The first 4 rows are patterns. Each new row is the sum of 2 different patterns, raised or lowered, with some noise. Before adding, each is slid sideways (what falls off one end comes back at the other) and multiplied by a number that may be negative. Names go in the order of the patterns.
Known rows, each followed by the names of its patterns:
[  6  12  20   5  -1   0 -17  -1  -4   4  -5   3  -1   4  -5   4 -33   4
  -8  -6   9   8  -4  -2 -13 -24  -2  15  10  -7  33 -30  13 -11] : (0)
[-11 -10 -16  -1   6  11  11  -8   3  17  -2 -12  32   6  -2  -8 -15 -19
 -24   0  -2   6  -1 -16  14   7  -2  -3  -9   0  10   1  -2  -3] : (2)
[  6 -33   9  -8   3  -2 -11 -12   1  10   7  -7  13  -3 -33  -8  26  -5
   0   1  33  -5  -8  -4   8  15  -9  -2   2   2  -7   0  -5   4] : (3)
[ 23   4  -8   8  -3   0  21  25  -1  -5 -14  21 -13   6  -1   6  21   2
 -28   0   0  -2  23  -9  15   4 -11  33  -2  16  26 -17   3  -3] : (1)

New rows. What belongs after each?
[-18  -2 -36   4 -17 -33   6 -29 -15  -7 -38 -20 -22  -2 -25 -25 -13 -27
 -23  -6   0 -20 -26 -36  -2 -39 -20 -29 -17  -1 -17 -45 -24 -21] : (2) (1)
[ 11  16  17  15   7  13  16  22  16  24  10  11   9 -14  23   5   3  13
  15 -18   9  20  22  20  35  28  -6  10  24  11  24   3  27  11] : (2) (3)
[-18 -15  -7  -1   7  12 -26  -9 -22 -11   0 -32 -26 -11  -7  -1 -18 -19
 -15 -25 -14   8  -8   2 -14  -7 -26 -28  -8 -13 -24 -17  -3 -44] : (2) (3)
[  8  22  -7 -12 -12  -3   0 -10  -6   0  -2 -14   1  -5  -2   1 -30   3
  -6   0  -6 -13 -16  -6  -2   1  -7   9  -2 -30  -8  22  -8  -8] : (2) (3)
[-15 -23 -26   2 -16  -6  -7 -27 -11 -22 -11  -4 -23 -15 -25 -26 -15 -14
 -21 -22 -24  -9 -34 -10 -18 -18  -8 -22 -36 -16 -20 -21  -7 -30] : (2) (1)
[ -2 -16 -26 -22 -17 -41   9 -29 -15 -11 -25 -34 -26 -23 -28 -16 -19 -17
 -20 -16 -29 -12 -18 -16 -23   0 -22 -10 -15 -26 -25 -20 -22 -16] : (0) (2)
[-5 43 11 19 13 16  0  6 34 18 27 11 11  1  6 13 15 17 19  4 47 16 19 18
  4 10 24 18 24 30 10 -1  0 20] : (0) (2)
[  9  16 -13   9  -7   5  -8  -9 -17   7 -14  18  11 -13 -20 -20  12 -17
   8  -6   1   9  -2 -31  -5  -8  -6  10   4   4   1 -13  15 -12] : (0) (1)
[-11  -1 -33  -9 -35   3 -13   4  -1 -32 -18 -35  -8 -21 -21 -19 -20 -21
  -5  -9 -18 -47 -25 -13 -32 -10 -15 -20 -10 -29 -54 -22 -10 -15] : (0) (1)
[ -5 -17 -18  -2 -26 -18   1   4 -22 -20 -30   1 -24 -32 -13 -19   1 -17
 -45 -24 -18 -13   4 -29   2 -16 -45   2  -3  -9   1 -30   5 -22] : (3) (1)
[ -7  -4   7  16  17  10  11   2 -20  -3  28  -9  -1   4  24   4  -3  -4
   8  12  -2   8   9  11  -3  -1  -6   0  10 -20  -1  -2  11 -15] : (2) (3)
[11 34 -7  1  3 -6 22 -5 16  1 10 13 -1 18 13 -4 -6 15 15 23 -4 17 22  8
 12 -4 11 34 16 11  8 -7 21 -3] : (3) (1)
[ 15   6   5  -7  11   6   3  17  12  18  12   8  -5  -8   5   8 -16   7
  14 -23   6   6   0  18  22  25  12   3   4   6  12   3  -3  12] : (2) (1)
[  2 -13 -15  20   6   2 -23 -10   0  -2   2  -9 -18 -15 -17   1  12 -14
  20   6  15  -5 -16  -5  25   8  -8  -2 -18  10  -7  -4   5 -28] : (2) (1)
[ 12   1   6   3  -8  -9 -19 -16  -1  15   8 -11  31 -17  10  -8   2  10
  19   6  -1   1 -16  -4  -9   4   1   9   7   1   0  13 -22  -1] : (0) (2)
[ -5 -13  -7  -7 -16   1 -18  -7 -15  -2  -8   3 -12 -23  -6  -7 -15   0
   6  -5 -32   1 -10 -16 -33 -11  -6  -1  -9 -24  -7 -16  -6 -18] : (3) (1)
[  7  14  19   4 -12   7   7   9  25   6  17   8  -5  24   8  15  16  -4
  14  -8  18  10   4  17  12  16  20  24   4   4   4  15  -4  11] : (2) (1)
[-14 -32 -23 -33 -12  19  -4  -1 -12 -34 -10 -27  -9 -13 -47 -13 -27 -31
   0 -23 -13 -34 -16  -2 -16  -3 -14 -38 -44 -21  -6  -5 -44  -2] : (2) (1)
[-13  -6 -23 -11   8 -11 -42  -9 -10  -8 -34 -12  -4  -2 -21 -31  10 -10
 -15 -18 -15 -21 -20 -15 -18  17 -20 -13  -8  -7  -4  -4 -18 -21] : (2) (3)
[ -6  -6   0 -15  -3  -7  12  -5 -30  -3  12  -5 -20   1 -15   3 -18 -15
   6 -24  -5 -16 -18   6  -4  -5 -22   9  -3  -5  -4  -3 -12 -14] : (3) (1)
[-37 -12 -18 -11 -54 -28 -27  10 -21 -28 -27 -35   1 -24 -28   4 -48 -47
 -40 -15  -8 -20 -14  -5 -24 -19 -28  -7  -3 -45 -42 -15 -11 -11] : (3) (1)
[-31  -8 -31 -13 -24 -14   6 -15 -48 -18 -20 -21 -14 -25  -6 -16 -30   0
 -17  -8  -2 -33 -15 -21  -2 -19 -27  -3 -25 -18  -5  -1 -16 -19] : (3) (1)
[ 14  28   3  22  14  24  36  23   2   1  15  -5  26   6  41  15 -11   4
   9  14  -7  28  19  19   6   8  16  15  10  15  15  36  14  16] : (0) (3)
[ 10  -1   8  17 -30  29  -2  16   5  -4  -9   8  17  15  11  19   9 -18
   5  29   6   7  12  33  19   0  10  19  17  -1   9  12  16  14] : (0) (3)
[ 30  30  10   1  20  17  16  13  17  21  27 -15  29 -20  25   8   3  17
  27  22  22  -1   7  14   4  21  35  45 -11  31  35  19  22  34] : (0) (3)
[-13  -7  -4  -9  12 -18  -5 -12   0  -3  -3   6  -7  -8 -19 -13 -16 -13
 -10  -6  -6  -6 -17   0 -21  -7 -13 -14  -4  -1  -9  -8 -15 -23] : (0) (2)
[-4  6 34 10 17 12 37 -6 11  7 16 29 12 11 14  9 -3 13 19 22 14 11  4 15
 10 16 14 16 17 20 18  0 22 10] : (0) (3)
[ 11  38  21  -9  23   9   4 -26   6  20  11  -9  -3  23 -10   3   7  20
  17  23  20   3  38  -2  16  15   3  14  20  10   6   2   8  -3] : (2) (3)
[ 5 11 18  3 23  2 10  3  8  0  1 12 16  2  8 13 11 19 17 21  9 13  6 24
 14  7 10  6  8 15 12 11 21 12] : (0) (2)
[33  9 11 14  1 23 13 19 29 22 20 13 17 26 15 25 18 31  5 25 26 22  6 29
 19 31 34 12 11 29 25  1 41  2] : (0) (1)
[ 17  -9  27 -16  -2   5 -15  -9 -15 -18 -24   6   6   5  -9  19  -5   1
 -10 -18   8  29   1   0  -4 -26   0 -12   2  20 -20  -2 -10 -10] : (2) (1)
[ -2 -12 -20 -20 -27 -34  -5 -31 -26 -24 -25 -10 -21 -32 -23 -17 -19 -10
 -15 -10  -8 -31 -28 -33 -14 -20 -32 -22 -16 -53 -24 -26 -13   5] : (2) (3)
[19 27 15  4 14 20  3 19 19  0  4 19 23 28  2 27 13 18 15 -1 29 40 20 20
 17 -3 27  7 20 36 -8 14  1 -1] : (0) (1)
[18 15 19 14 31 15 22 25  0 23 10 16 22 -1 16 10  5 13 20 15  6 15 18  8
 21 22  8 -1 23 19 12  1 35 11] : (3) (1)
[-10  -2   4 -18   9  -4   3  -9 -23 -12   7  -2  -7 -13 -20   7 -33 -11
   3 -23   4  -6 -10   5  -6  -7 -20   0  -8 -14  -2  -4 -15 -22] : (2) (1)
[  8  52   4  29  49  -7   5  32  38  12  -4   7  -8  -7  32  34  14   5
 -15  43   3  14   8   9  32  20 -17  10   8   0  26 -11  25  19] : (2) (1)
[-10  -9  36   7   2 -11 -12  20  -4  -1 -12  -5  17 -13 -22  22   2 -27
  16 -11   5 -27  -7  25  -2   0   3  -9  -1  -8   9   3  -9   5] : (3) (1)
[  4   7  -6   5  10   1   0   7   6  11   3   3 -11   8   2   7  13  16
   4   2  -6 -12   7  11   3   2  25 -23   9   1  11  17  23  17] : (0) (2)
[-22 -20 -37 -27 -23 -24 -16 -15 -24 -36 -18  -9 -14 -35   2 -19 -21 -26
 -37 -31 -18 -21 -20 -16 -31 -23 -20 -19 -16 -37 -23 -27 -26 -12] : (2) (1)
[-21  23   4   2  -3 -27 -16  29  15  12   0   7 -11  -1  -8  19 -18  20
  -7 -22  20 -13   5 -20   4   7  -2   7   7 -20 -17 -20  11  10] : (0) (1)
[-32 -40 -16  12 -21  -7 -26 -37 -13 -31 -19  -1 -49 -17 -35 -50  -2 -23
 -14 -42 -22 -11 -24 -17 -17 -49 -41 -20 -16  -1 -37  -7 -25 -22] : (0) (1)
[-23 -15  -4 -27 -18 -23  -7 -23 -32 -24 -24 -18  -2   1 -24 -22 -21  -7
 -35  -1 -19 -17 -10 -26 -49 -32 -20 -23  -3 -28 -18 -11 -25   0] : (2) (1)
[ -8  -7  -1  -5 -10 -14 -23 -14  -3   2 -10  23 -36   9 -13   0   2   2
  -1   3  -5 -17  -5 -16   2 -14  -4  -2 -13  -8  -8 -38   4 -11] : (0) (1)
[ 11   9 -13  12   6  14   9  24   3   1  10 -10  15  18  22  10  42 -13
  27  -6   9  26  36  25   4  20  -5  14   9   9   9  30  14  19] : (0) (1)
[-15 -10  -1 -15 -14 -24 -16 -26 -16 -15  -7 -12   6 -16   0 -11 -29  -4
 -10 -15 -10  -5 -24 -39 -23 -11 -36   7 -33   1 -17 -25 -32 -24] : (0) (2)
[ -2 -22   3  -9 -18 -28  -5  -1   4  -5  -3  -2 -12 -19 -20   3 -12 -21
 -10  -1 -19 -18  -2  -3   7  16  22  -8 -11 -18  -3  -2 -20   5] : (2) (3)
